The rows of a group lie close to one hidden flat surface of 14 dimensions, which may be shifted away from zero. Surfaces can cross.
Some rows, each with its group after it:
[-31  12  31  21  30 -43   8 -20 -24 -11  24 -11  -5  28 -24  39   7   6
  17]  j_921
[-24  11 -27  57   3 -11  -6 -17  -7 -21   7   6 -30 -28 -17 -31  36  27
 -40]  j_17
[  2  12  38  12  38 -11  -2 -54  16 -28  10 -17   4 -55 -19  47 -29 -51
 -10]  j_921
[ 46  31  -9  29  47  48  10 -45  59  46  12  12   3 -32 -16 -57  -3 -71
  -9]  j_596
[ 52  -9  20 -25  -1  41  25 -66 -21   1  12 -26  23  -2  22 -20   0   0
  10]  j_159
[  2 -33 -49 -19  12 -27 -26  27  27  24  20 -36  -5   3   7 -16  10  -6
   0]  j_17
[  4 -22 -13  46   8 -21  -1 -24   5 -41  14   3   5 -25   0 -42  -7 -21
   9]  j_921
[  5  12   0 -19  14 -21  20 -34 -35  -7  64   7  -6  -1 -11  38  24  31
 -31]  j_159
[ -9 -35  10  -4  32 -45 -78 -18  14  12  26 -45   9  37   1 -35 -17  41
  -9]  j_627
[-19  -5 -38 -15  25 -25   1 -56  36 -14  34  14   4   7 -19 -13  -8  -9
  -5]  j_647
[ 26  40   6   5   6  12 -45  30  -2 -47 -20 -36 -10 -22  30 -21  35  -9
 -22]  j_627
[ 25  29  30   3  -5 -34   6  -4 -40 -48  37  39  38  89   8   2 -13   2
  10]  j_17
[ -9 -28  27   1  14  40  11  23 -10   8  25  12  24  12  20 -24   5  21
  53]  j_17
[ 16  39 -42  39  -8  12 -35  33  -7 -40  30  27   4  25  -8 -31  37 -34
   5]  j_596
[-35  31 -32  11  30 -13 -40  34  32 -13 -30 -12 -32  27   2 -32  54 -30
 -60]  j_627
[  2  -8  36   1 -24 -10  -6 -81 -42 -11  -5  35 -16  22   8   8 -20  21
  35]  j_921
[  4  -8   8  -7 -38  -4 -39  -5  29   0   6 -37  66 -10 -26 -13   9  30
 -31]  j_596
[-34 -39  56 -49  20  46  -1   1 -46   9  -8  21  -4 -30 -12   7  -9  -6
  44]  j_17
[ -8 -53   8 -15  -8  53  28   6   3 -29 -53  10  25  23   1  32   3 -49
  18]  j_921
[  9  27  23  35   8   3  -4  -8 -36   9  25 -11  15   7 -35 -37  -8  27
  18]  j_17
[-62  30  17 -23  66 -47 -61 -17  31  24  20 -36 -19 -24 -23 -59  16  -2
 -83]  j_627
[ 37  16 -91  25 -14 -18  20  18  13  -8 -28  19 -33  24  -6 -19 -23 -52
 -16]  j_62
[ 43 -60   2 -42 -16 -32  -7 -23  31  18 -43 -38   5   8   2  65  11  35
  -3]  j_921
[ 11  12 -30 -24  43 -60  23 -59   7 -49  23  42 -20   8 -52   8  -8   5
  12]  j_647
[ -5  38  -1  26  45  17  74  -1   0  -8  21 -36  12  13   8 -27  -5   8
  -2]  j_596
[-12  25 -34 -16  -4  32  16  -7  43  -5 -20  13  -9  -3   0  13  26 -10
  34]  j_627
[ 39  57  68   6  26 -16   5  14 -23 -32  -8  17  21 -33 -48 -21   4   4
  40]  j_596
[ 46 -35  25 -24  23  22 -56  41   2 -20  31  25  35 -17   0 -17 -12 -12
  49]  j_17
[ -4  -4 -10  18   7  23  13  43   3 -18  -4  52  12  54 -14  -1  58  -1
  36]  j_627
[ -3  30   6 -29  38 -13 -58   5  -4   5  21 -22 -11 -11 -41  40 -34 -89
  29]  j_596
[ 20  32  14 -10  35 -11  35 -38  53  57  22 -34  23 -12  -6  -3  36 -16
 -62]  j_596
[-12  14  25   5  46  -3  11  25 -30 -22  43  26  -2  23  16  12  54 -51
 -22]  j_62
[ 37 -10 -28  32  45 -58 -24  -7  48   7  24 -33  -3  48  12   1  -7  -8
  11]  j_596
[-20  49   8  14   0 -17  14 -24 -18 -32   3 -17   6 -48  -6 -56   4 -55
  12]  j_921
[-56 -42 -50  21  15 -18  70 -16 -25 -38  11  -3  -6  12 -20 -24 -23  -7
  -2]  j_62
[  2  45 -24  39   9  12  21 -35   3 -36   0  34 -29 -25 -32  15  28 -12
  23]  j_159
[ 84  33   0  12  -3  16  17   5  12  -6 -11  13  29  25 -14 -18  13 -18
  22]  j_647
[-47 -34 -26  10  36  -5  17 -16 -30 -23   7  21 -44  -4  -8 -38  32   2
  -5]  j_17
[  2   1 -32  56 -21  44 -11  15 -13  16 -33   0 -59 -36   6  -6  20  15
  53]  j_17
[-13 -44 -40 -19   9 -32  -5  17  14 -30  34  -5  11  11  14  -5  20  27
 -26]  j_159
[  9  33  -2  12  28  10   9  -4  -6 -32  38  -9   1   7   2  33  39   2
  18]  j_62
[ 13  37 -37   4   2 -17  -6   0   5  -8  13 -33  17  37 -14 -67  -9  34
  -7]  j_159
[ 14  -4   6  28  13  27  16   3  16  10 -14 -31 -16 -14  30  26  -2  32
 -15]  j_62
[-15  10   4  21 -16  29  -6  -6  32 -23 -15 -10  18  34  33  31 -19   9
  -6]  j_627
[  4  10  -3 -30  29  -3 -16 -32   7  -7   8 -28 -22   8  25  44  36 -36
 -43]  j_62
[ 52  72  21  23  -4  26 -35  11  -2  43  33  20  -3  21  32 -31 -13  13
 -24]  j_62
[-20  26  47  -4  43  22 -45 -10   5  15 -14 -26  15  31 -38 -39  -7  -2
 -17]  j_627
[ 25  -2 -20  -9  27 -18   2   5  19   5 -11  22 -59 -17  24  49 -48 -20
  43]  j_17
[ 58   4   6  26 -11  -3  36  11  13 -34  33  27  39  16  14  47  26  36
  24]  j_159
[ -6  72  35   0  19  18  -3   5  22  14   9   3   6  -7   1  -6  -4  44
 -21]  j_627
[ 34   5  21  24   3 -23 -26  43  36  37 -11   1   2   4  23   2   7 -25
  10]  j_921
[ 34  30   5   8   4  35 -30  -9  33   5  38 -18  46   6   2  -2  66 -75
  31]  j_62
[-16 -77   0  10 -23  28  18 -24   1  -9  -8 -16  66   6 -28 -56 -11  13
 -32]  j_921
[ 65 -43 -35 -66   7  16  19 -19  -4 -21 -18  39 -14 -22   2   3  10 -37
 -23]  j_159
[  5 -60  -4   1  17 -10  28   1 -15 -33   7 -14  13  -5  43 -43  10 -15
 -50]  j_159
[-48 -36  56  18  34 -14   0   5  17 -16  37 -14  25 -74  27   4  -9 -30
  -1]  j_647
[ 13 -25 -10 -32  15 -12  15  18   9  16 -32   3 -24   6  -7  36 -31 -11
  91]  j_647
[ -1  -7  42  29  38  -1  -6  28 -36  23  58  -2   8  27  27 -11  38 -40
  -4]  j_62
[-55 -57 -34 -17   4  13  56   6 -31  44 -25 -41 -10  33 -40   1 -23  -6
 -18]  j_62
[ 36  19 -12 -49 -15  65 -61  26   3  33 -15  -2 -23  -5  45   6  -2 -32
 -36]  j_647
[-21  16  49   1 -30  35  10 -12 -39  14 -31 -15  13 -38 -38   2  51  -1
 -39]  j_17
[ 29 -67  -9  -5   3   1   9  -3 -17   4 -11 -15 -17  -6  30  16   6  -2
 -23]  j_159
[-16  24   4  -5   1   4  -9  -1 -44  39  -8  18 -29  29 -10 -63 -49 -20
  29]  j_921
[ 30  -3  19 -26  11   6   8 -26   8 -12 -23  -4  11  -2 -34  49   0   7
  -3]  j_921
[ 40   7  32 -26  20 -38   7 -28 -33  -4  22  56  25  40 -73 -18  16  16
  35]  j_647
[ 38   7  46   4  10  37  -8  15  20  31   6   9  35   4  22  -7  15 -58
   5]  j_62
[-25 -24  18  12   6 -11  57 -23  -8   8 -24   6 -25 -22  11  15 -36  12
  42]  j_596
[ -2  15   2 -61   0  45 -53  35 -10  37  36  16  -3 -41  -5 -23  12  17
   0]  j_17
[ 46 -38  11  40 -17  19 -12  76  25  41 -60  20 -24 -61  25  15  -2 -35
 -15]  j_159
[  4  62  16  13  50 -42  10  -7  30  41   3 -68 -13 -40 -21 -24 -16  -5
 -48]  j_627
[-53  -6 -55 -31 -23  17 -17 -36 -20 -14  23  15 -11  21 -21 -24  -3  52
 -37]  j_647
[ 46  67  30   5  35 -16  24   4 -28   7   5  20 -21  22 -24   2  22 -16
  13]  j_596
[-24  -7  11  25  -2 -44  -6 -31 -11   8  20  11   1  38 -23   5 -41  32
  43]  j_596
[ 36 -16   5  -8 -30 -24   8  26 -17   0  11   8  22  37   7  39  -4  75
 -29]  j_159
[ 65  54  30 -21   3   4 -15   5   7 -38  25  17  48  20   9 -18  -5  11
  19]  j_62
[-19   0  32  14 -58 -33   9  -6 -33 -20   5   1  27  -9 -21  85 -10 -14
  39]  j_647
[ 62  71   6  19 -15 -48  -4   8 -16  30   7   2 -14 -21 -17 -28  -1  17
 -11]  j_596
[ 30  42   8 -23  25   8  50  23  41 -23   2  47  29 -33 -20  10  28 -53
 -10]  j_159
[  2  -6  50 -20  22 -19 -28  -8 -23  10  52 -29  35 -47   3 -51  -5  -1
 -13]  j_627
[ -7  75  22 -12  31  32 -16 -27  23  10  36  12  23 -42 -13 -50 -38 -77
   7]  j_596
[ 11 -51 -25  -6 -24 -22   5   4  -8  -2  11 -47  12 -30  39 -30   0 -30
   5]  j_627
[-22  43   0  10  28  27  31 -10   3 -16 -72 -17 -34  -9 -56  24  20  -3
  -8]  j_627
[  4  22 -18   4  -7  28 -18  27  30 -79  -4 -18  40 -32  13  -5 -11 -44
 -50]  j_921
[-63  15  30  14 -28  27   8 -58  50   1  21  19  41   3  42  10   3   1
   7]  j_159
[  2 -21 -10  27  18  -5  -2 -17  30 -49  -3  13  -5 -57 -33  36  35  -3
   4]  j_159
[-54 -15 -59 -35   1  20  13  35   8  16 -31  12 -47  10  -7  -8  16  18
  32]  j_159
[-60  12 -40  44  -5 -32   7 -27  29 -48  27  28 -21  14  29  27  23   7
  -1]  j_17
[-13 -28  -9 -35   1  30   8  32 -51 -12   4 -50  10  42 -10  31  75  -1
  14]  j_62
[ -6 -25 -16   0 -35  51  46   1 -27  -4 -22  32  -6  11  30 -13 -15   1
   2]  j_62
[-14   6 -37   3 -40  18  -1 -15  -4 -28   8   6  17  17  10   3  -4 -46
   5]  j_627
[-10  73  40  -6  18  26   4  -4  -4  12 -12   8  -7  -8 -25   3  -3  39
 -28]  j_627
[-22  65 -18  24  19 -47  27  78 -54 -44  41 -16 -23 -17 -17  -3  50  11
   6]  j_17
[-15   6 -24 -44 -12 -19  46 -41   3 -47 -35  18 -20 -32 -14  26 -15 -19
  16]  j_647
[  7  26  38 -40   0 -35  10 -65  10 -22 -16  12  -9 -48 -11  14  16  39
  37]  j_921
[ 46  61   2   5  27 -15  -6  32  -4  -3 -52 -36 -12 -34 -96  -9   8   5
 -23]  j_159
[-30   9  30   2   3 -23 -16  44  24  13   3  37   8  -2  14 -35  45  14
  20]  j_921
[ -3 -57   2  20   0  29 -15 -21   2  -4  17  28 -25 -39  12  94 -23  10
  -4]  j_647
[ 27  12  36 -46 -16 -11  -4  -8 -57  10  38 -34  16 -88  13 -29  -8 -28
 -26]  j_627
[ 39   6   4  20  18 -50 -70  22   6  39  41 -56  13  29 -23  27 -34 -37
  10]  j_596
[ 51  13 -63 -28 -12  14   9 -11  -7  24 -41 -47 -44  27 -24  65   5 -20
  15]  j_62
[ 20 -18 -42  46 -53  18 -22  28  -2  -7 -38 -15 -20  23  29   9  38 -14
  54]  j_17
[ 13  31  -2   7  30 -53  36 -23  62 -20  14 -11   9  10  42  -4  19   6
  -1]  j_596
[ 42 -34  46  28  21  11   8   6  -8  36  22 -13  26 -11   1   4  -5  -7
  -8]  j_647
[-40  24  20 -13  39 -52  26  44 -14 -55  42   7  18 -51  -5 -38   8 -59
  37]  j_17
[ 37  47  39  -8 -11   2  21 -21  14 -45 -22 -13  38 -39  27 -36 -44  -2
 -16]  j_647
[-14 -88 -13   0 -41 -23   0  -7 -43  13  15  39  -6  31  -8  42  17  18
   6]  j_647
[ 19 -29  10  -2  14   8 -37 -15  36   2 -10   0  19  26   4  20 -29 -46
  46]  j_596
[ 13   0  61   2 -22  -8 -29 -38  -3  35   5   3  28  13  -6  29  -1   6
 -30]  j_921
[-27  11   7 -30  25 -56   6  14  55  24  -6 -50  15 -45 -19 -23  27   0
   6]  j_921
[  2 -34 -12 -28  13   1  -7  38  36  40 -36 -44  21  49 -14  18  -2 -22
 -29]  j_62
[ 35   2  49 -25  26  26   6  31 -45  14 -17 -19   4  17 -32  32   6  18
  23]  j_647
[ 35   5 -21  47 -10  18  49 -12  19 -42 -17 -37   0 -40  37  18 -50  19
 -17]  j_647

New rows, each followed by its group:
[ 13  33  39  15  56   2 -23  66  69  -3  -2 -10  23 -45 -15  11  31  -3
  -8]  j_62
[ -6 -36   7 -31 -17  13  26   1   7  -7 -39 -20  37  18  -9 -15  -2  37
  13]  j_921
[ 25 -47  24  19   7  31  12  15 -12 -14   0  32  18  26  28 -20  10  15
  28]  j_17
[-22  13  60 -43  53   2  -2 -21 -27   6  38  12  -8  -8   6  28  10 -19
 -16]  j_62
[-27  12  40 -12 -31  -3 -49 -38  -6  -7  21   1  51  -5 -32 -13  -1  -6
 -23]  j_17
[ 69  69  -2  18  37   9  23  29 -12   6   0  -7 -23  23 -20  51  32 -45
   5]  j_62
[ 26  33 -38 -16  -6   1 -32  11  20 -36 -42  -3   4 -27 -60 -56  10  19
 -16]  j_159
[-10 -45  13  16  35  21   9 -33 -31 -34  -8   7 -18  13 -25  75 -20 -56
  -8]  j_921
[ 10  -8 -41   6 -22 -12 -43  11   9 -24  14  17  -4 -22  -7 -26  16  45
 -14]  j_159
[ -9 -64 -15   7  38  -8  -2 -25 -25  -2  -8 -14 -19  10 -33 -39  23 -15
  -3]  j_17
[ 34  13  -2  20  -1  46 -13 -16  -1  -5  20  40  18  27 -60  50   1  37
  45]  j_647
[-20  -2 -18  24   3 -33 -35 -24  32 -15  18  20  -5 -39 -29   6 -12 -41
  33]  j_596
[-18  36 -27  43   0  20  13  36  55  -4 -29   8   2  -5  -2 -40   8 -14
  42]  j_159
[ 40  -3  22 -29   2 -51 -49  17  14  12   1 -16  14  44 -12  68  65 -16
 -24]  j_596
[-26  17 -34 -63   6  16   9   0 -22  -1  41 -22  -6   3   0  26  25 -25
  31]  j_627
[-22 -53 -22 -38   9  34 -11  49   4 -30 -23  26  -9  20  23  -1  57  -9
  29]  j_647
[ 32  16 -25  46   6  19  22   6  47 -14  20 -32  43  39  53 -57 -17  12
   0]  j_596
[ 17  33 -70 -29 -21  26   3 -12  49  -7 -36 -30 -14  18  21   8 -35 -17
  24]  j_647
[ 10  91 -37 -27  20 -22 -57  19  18  42   3  16 -42  16 -22 -69  42 -15
 -59]  j_627
[-18 -41  22 -42  14   0 -35  12  -3  53 -12  -1   0  29  -2 -34  13 -15
 -29]  j_627
[  4   3  22  71   0  -9 -25  16   6  51  30 -20  -3 -50  30 -46 -15 -14
 -40]  j_159
[-21 -39 -24 -19   5  -9  -4 -30   0 -12  20  16 -16  -5  -2  50  31 -32
 -36]  j_647
[ 36   4 -33 -19 -25 -11  -6   6 -19  26 -80 -14 -58  -1 -12   4  18 -15
 -41]  j_627
[ 14 -25 -32 -38  -7  -8   6  45  20  41  -3 -26   6  -3  36 -45  19 -39
   8]  j_17
[-39  -7  -2 -14  23  22 -15  -3  21 -30  29 -11  21  -6   6 -26  23  28
  46]  j_627
[ -1  59 -48 -13 -26   0  -9 -44   6  -8  19  30 -12  43   3 -21  -2   1
 -17]  j_159
[-30 -24   6 -20  66 -20   2  -3   1  10  51 -12  -5 -25 -30  -4  -4  26
 -17]  j_17
[-22  19   4   1 -29  46   7  19  25 -14   7  64  -7 -41  56  10  44  27
 -37]  j_17
[  9 -51 -30 -16  29   2   4 -28   0 -11  -5 -33 -18 -15  21 -34  10 -44
 -23]  j_159
[ 60  14  26  -7  -6   8   8 -20  10   9 -11  55  -5 -51 -12  33 -23 -40
  38]  j_647
[ 41 -22   4  15  29  39   6  33 -12 -32 -23  -5   7  40 -22  70 -27 -25
 -15]  j_921
[  2 -19   0 -37  16  -5 -20 -18 -23 -17  22  62 -16  14  13 -44 -16   3
 -30]  j_17
[-40  16  20 -69   4  26 -29   1  21  19 -13  26  10  12 -16  18 -16  -1
 -25]  j_921
[ 49 -36  44 -41   4  20  12  17 -25 -14 -19  29  -5  16  44  59   7 -26
  41]  j_62
[ 26   4  23 -54  21  11 -26 -26  -9  41 -13  15  -7  13 -40 -20  69   6
 -70]  j_596
[ 21  -9  -8  -8   5 -15  -6  27 -40  17  -8 -24 -21  41 -21  32  31  12
 -16]  j_596
[-26  11 -25 -30 -13  33 -24 -23 -31   4 -30 -38 -21  24 -24 -42 -25  54
  10]  j_627
[ -3 -14 -67  31 -16  -4  10 -24 -49  -9  53 -34  -9  47  -4 -23  22 -14
  37]  j_62
[  5  15  44 -16  22  29 -24 -28   2 -45  -2  69 -18 -54   7  19 -25   3
  -6]  j_921
[-36  -6  15 -57  22   9 -55  -1 -54  15  41  11 -11  26 -32 -13   8  48
 -40]  j_647
[ 55  54 -30  28  33   4  10  -2  17  27  15 -30 -13 -34 -29 -54  -5 -25
 -22]  j_596
[ 39 -49  -9  51  15 -18 -12  -9  25 -24  24 -57  31  -8  12 -12   7  31
  20]  j_159
[ 70  13  31  37  55  -2   8  39  35  18  -7  15   7 -20 -28  -9 -27   3
  35]  j_921
[ 10 -74   1  10 -15  -6  13 -16 -30  28  24  47   3  11 -21   9  16  14
   5]  j_647
[ 10   9  22  14  43  -3  20  -2 -28  58  26 -73  14  19 -49  -9 -33  19
 -16]  j_596
[ -1 -55  29  12  14  23 -19 -77   2  -8  -4  43 -10  23   6  60 -60 -25
  18]  j_921
[  5  92  19  -1   4  37   7  16  19  24 -27   3   1  -7  -6 -18  11 -53
 -56]  j_627
[ 60  46  42   6   9  22 -32  41  -2  -5  22 -18  63  41 -10  -9  36 -27
 -17]  j_596
[  1  43  33  21  34  41  27  35  -7  23  25  18   2   7 -19  31  10  12
  29]  j_62
[-43  -2   3  17  -4 -58  29 -28  31 -35  12  -5  22 -18 -38  58  35  23
  16]  j_596
[ -1 -24  10   4  15  15  -4  47  52  36 -28  10  13 -18  -1  -8 -21 -23
  -4]  j_62
[-19   3 -19  37  21  -1  25 -24  11  13  24 -53   5  16 -11  -6 -31  53
  -8]  j_62
[ 12  -5 -21  51  24 -27  24  72  32 -34  37  26  18 -30  -9  -5  32  27
  17]  j_159
[ 34   1 -19 -25  26  -6 -29 -19  53  -4  -4 -14  11  68  14  26  14 -32
   6]  j_596
[  23    7  -12   28    3   19   13    0   11   21  -34  -40  -29    0
   47   -8    9  -18 -100]  j_62
[-15  55  79 -25   3  22  29   8 -19 -27  -1  23  38 -15  -6  29   2 -40
  35]  j_596
[ 12  52  47  35  26 -17  14   0   3 -31  24  22  30  11 -23   4  -9 -23
  60]  j_596
[ -9  38  42  56  -1  24   7 -12 -22   5  22 -30  17 -35  22 -67  14   6
 -17]  j_159
[ 20 -79 -23  20  33  -2  23   0  -5 -36 -24 -28  -9 -25 -19 -17   3  33
  20]  j_159
[-45 -22   1  40   7   7  61 -53 -41  -7 -17  34 -46  42  20 -14   1  27
   5]  j_17
[-20  46 -36 -28 -23 -39 -16   9  -6 -34 -22  15 -49 -33  -2  45  30 -71
  -9]  j_17
[ 71 -24 -36   0  -3  16   8  22  33   2 -30  19   3 -17  -6 -25 -17   3
  25]  j_159
[  8 -23 -42  33 -24 -31 -62 -27  53  29  28 -21  27   7 -45  28   1 -26
  -2]  j_596
[-19  31 -56 -13   5  36 -35 -16  10 -46 -21 -78  -3  -2  -5 -48   3 -34
  35]  j_627
[-34 -16  20 -11  25  11   2  14  12  23  -2  26   2  32 -17 -10  24  34
  12]  j_627
[ 11  17 -45  44 -28   7 -19 -64  39 -37 -35  56 -26 -12 -33  10 -18   4
  10]  j_159
[ 23  -4  44  20  46 -13 -17  29  37  14   0  -9   2 -46   0  29 -15 -33
 -11]  j_921
[ -7  49  19 -13 -11  -7  48  14  -6   9  -4  38 -30 -32  43   9  -6  20
 -52]  j_17
[ -6 -24  56 -27  42 -20   7  22 -57  -7  25  13  -4 -17   8 -22  17 -36
 -14]  j_62
[ -4  -5  17 -17  -7 -48  30 -46 -28  21  29  -6  27  -1 -33 -21  26 -42
 -52]  j_647
[ -9  -2 -12   4  -1 -13  11 -35 -51 -18 -56  27 -62 -33 -20 -46   8 -62
  -2]  j_17
[  4  23 -41   8 -22  32   3  19  50  12 -31  65 -21 -22  -5 -15  -5 -16
  33]  j_159
[-37   0   7 -12 -22  37 -12 -63 -36  37  36 -19  -1 -29 -31  32 -35  33
 -81]  j_647
[-18 -28 -25 -44 -38  27  44 -36  20  33 -33  18  15 -16 -10 -30  18 -49
  10]  j_647
[-43 -31  12   7  31  16  38   1 -36  35  30 -47  -8  -9  22 -51  -2  30
  13]  j_159
[-27   7  -2 -37   8  28 -20  21  83  -9  -9  57   9  11  17  56 -18  14
  17]  j_62
[-16  -1  -6  -7  18   6 -64  -3  12   1   5  20 -36 -24  41 -14 -90 -30
 -20]  j_921
[-22  17 -48 -25 -19  28  -4 -60 -17  11  27 -14  -4 -29 -26 -40  24 -52
   0]  j_62
[-31  -4  23  47 -23  40 -27 -60  -2  -2 -34   3 -18 -29 -31  47  -3   3
  39]  j_17
[ 12 -46  -8  35 -13 -23 -19  21 -46 -22 -51 -30 -29 -24 -21 -22  14 -20
  13]  j_17
[ -2 -24  18  10  15 -19  74  -2 -20 -21 -33  25 -32  15  38  37   3 -11
  -3]  j_17
[ -2 -13   0 -20 -16   1  -2 -19   1 -41 -24  -6   6  29  24  14 -31  38
  29]  j_921
[-15 -47   7 -13  -5  22  12 -33   6  28   5  -3  19 -11   6 -27 -30  23
 -16]  j_647
[ 45 -14  -2  -5  51 -10  37  16  -1  21 -27 -34  -7  -6 -69  12   0  -8
  14]  j_921
[-14   8   7 -16  16   0 -49 -18 -49  -6  20 -13  -8  26 -66  32  -3  -6
  51]  j_17
[-15 -41  -3 -21 -30  -1 -31 -15  -1  17  12   8  17  34   4  38  13 -19
   4]  j_647
[ -7  12  65  10 -33  73 -61  27 -23   9  16  18  24 -37   4  44 -41  38
  29]  j_647
[-33  -7  58 -22  45 -33  39   7 -49   7  -1  -3 -30   6   0  31   3   5
  11]  j_596
[ 24  60 -23  -1   0   1  36  -4 -13  -1  -7  48 -23  47   7  -9 -51   1
 -52]  j_62
[ 27  31 -36 -52  17 -44 -46  -4  15  46  58 -11 -15  26   2  -2  19 -10
   5]  j_627
[ -4 -13  14  18  12  50  48 -17  30  16 -21   0   5  26  40  45   2 -38
 -34]  j_62
[-17   3 -23  63   3  26  11 -31  30 -12 -18  -3 -22 -26 -20  24  76 -12
 -14]  j_17
[ 69 -37  69  -9  18  22 -25 -24  28  -6  -3  36  27 -21  29  42 -20 -23
  -7]  j_647
[-23   5  22   5  -3 -14  19   9  20 -15  -3  -3   6 -94  13 -11  -2 -23
   0]  j_596
[  6  27  24  19  40  -8  57  41  15  25  -2 -16  -6  -3   2  51  22 -58
  -4]  j_159
[ -5  24  24 -13  -1  13  40 -44  17  35  -4  46 -11  14  23  25   5 -44
  12]  j_596
[  4  18  19  13 -19  39 -52  -4 -16  13  22  45  25  32   0 -50 -35 -31
  25]  j_596
[-27   4 -47  28  -4  24   7  31  33 -29 -17  10 -25 -20  30  -2  22  17
 -46]  j_62
[ 20 -45 -11  10   5  -7  10   6  14   8 -36 -20  -7   5  45 -23   6 -73
 -73]  j_62
[  2 -18 -51  -8 -16 -22 -28  -7  -3  14   0 -59  -5  46  12 -13 -19 -27
  -6]  j_627
[ 48  34  42 -56  31 -23 -27   1  26   1 -11 -52  31   0  21 -50 -28  21
 -24]  j_596
